All rows are made from the same 4 directions, up to rounding. Whole rows:
In the rows, 128 means zero.
[[140  89  96  38 123  77 130 144 133 160  88 154 146 141 132  78  87 193
  103]
 [140 102  75 122 153 170 174 126 119  68 128  87 125 138 136 126 153  89
  126]
 [122 150 177 178 116 120  99 124 125 123 156 127 128 117 122 156 138 131
  152]
 [118 151 143 121 135  91  86 124 140 181 125 173 138 120 128 115 106 148
  117]
 [124 135 168 123 103  88  97 134 131 163 127 152 135 124 122 127 107 173
  134]
 [135 133  81 139 219  91  71 106 130  91 165 150 171 117 147 105 139 112
  128]
 [145  96 139 117 129  78 104 136 117  88 145 118 156 129 130 121 123 184
  152]
 [109 169 166 143 113 115  96 124 142 198 123 170 120 118 121 133 111 130
  118]]

Rows cut short, each followed by the rest of it:
[111 175 158 168 138 122  86 115 139 169 144 162 126 113]
[126 141 128 109 127]
[117 164 164 157 145  81  58 117 137 163 152 172 147 111]
[128 130 118 145 135]
[137 101 122 129  99 174 186 138 116  84 120  77 108 139]
[124 145 146 113 138]
[124 137  98 115 150 141 134 122 135 146 117 141 125 129]
[133 114 126 102 107]
[131 106 108  42 111  85 130 143 139 192  80 167 135 139]
[128  82  82 184  95]
[131 111 145 111  89 131 152 142 124 132 112 114 117 135]
[121 132 120 153 132]
[129 138 141 168 144 127 108 119 123  97 158 118 136 120]
[130 145 146 116 147]
[111 186 152 185 173 100  50 104 140 159 166 176 145 105]
[132 137 132 105 131]
[127 113 144 102  71 150 174 146 126 149  95 112 102 139]
[118 133 117 144 123]
[140 102 109  90 143  86 112 133 126 119 125 138 152 132]
[134 102 112 169 126]
[129 129 101 124 158 128 123 121 130 120 132 133 136 127]
[135 117 132 112 120]
[123 146  59 122 201 147 122 107 139 132 129 150 137 125]
[143 103 138  67  98]
[128 120 145 134  87 163 169 138 122 120 117  98 104 135]
[120 148 136 121 134]
[132 119 134 124 125 112 121 131 125 119 132 126 135 128]
[128 126 125 147 135]
[129 123 198 132  76  78  98 142 124 147 134 136 134 124]
[116 141 108 200 153]
[127 132 147 158 113 150 140 128 122 108 139 106 117 127]
[124 151 143 114 142]
[127 132 125 127 136 122 119 126 130 134 129 136 132 126]
[130 124 126 128 125]
[139 117 119 134 171  82  83 120 123  89 159 134 164 121]
[138 117 131 151 144]
[143  96 135 117 117 106 130 138 116  87 136 105 141 133]
[128 128 128 166 147]
[144  87  45  65 167 138 166 130 126  99 104 116 139 143]
[141  88 126 118 102]
[106 179 118 139 151 146 110 112 147 197 118 173 116 119]
[129 122 122  80  97]
[151  82  95 134 147 147 161 130 107  25 150  67 139 136]
[136 135 159 120 153]
[136 107 130 119 115 126 142 135 121 105 127 109 129 133]
[127 130 129 145 137]
[129 145  94 152 202 112  83 106 131 103 161 146 156 117]
[142 118 143  97 127]
[115 158 173 161 106 127 108 125 133 159 136 142 118 119]
[120 148 127 127 135]
[111 156 111 110 122 162 150 125 144 196  94 155 103 130]
[125 118 116  90  92]
[ 92 212 170 194 123 167 102 109 148 212 132 171  96 110]
[119 158 133  61 112]
[140  85 182 116  38 133 176 158 111 102 112  78 108 141]
[111 153 123 187 157]
[128 113 174 103  57 115 147 150 126 161 101 125 112 135]
[114 134 105 182 133]
[134 120 113  79 168  36  58 126 137 160 129 186 174 123]
[138  81  91 192 116]
[168  33  58  55 147 108 174 146 105  23 121  71 158 151]
[141  94 132 176 139]
[131 126  68 123 180 155 142 116 129 101 131 121 133 130]
[140 114 145  79 112]
[125 118 157 111  67 145 166 145 127 153 100 115 102 137]
[116 138 116 148 127]
[118 148 126 118 135 119 112 124 139 174 117 160 127 125]
[128 116 114 125 110]
[122 149 142 155 144 116  96 119 131 133 147 143 136 119]
[129 135 132 121 134]
[111 158  86 103 150 157 141 118 148 196  95 166 112 129]
[132 105 116  79  82]
[127 129  88 135 146 184 169 121 127 105 123 104 111 133]
[133 133 150  69 116]
[133 122 128 136 140 116 116 126 124 104 143 122 139 126]
[131 129 133 135 139]
[130 111 166  98  72 103 135 147 127 157 106 131 122 134]
[117 126 103 186 132]
[126 149 156 162 156  78  60 116 130 126 165 155 156 112]
[131 132 127 148 146]
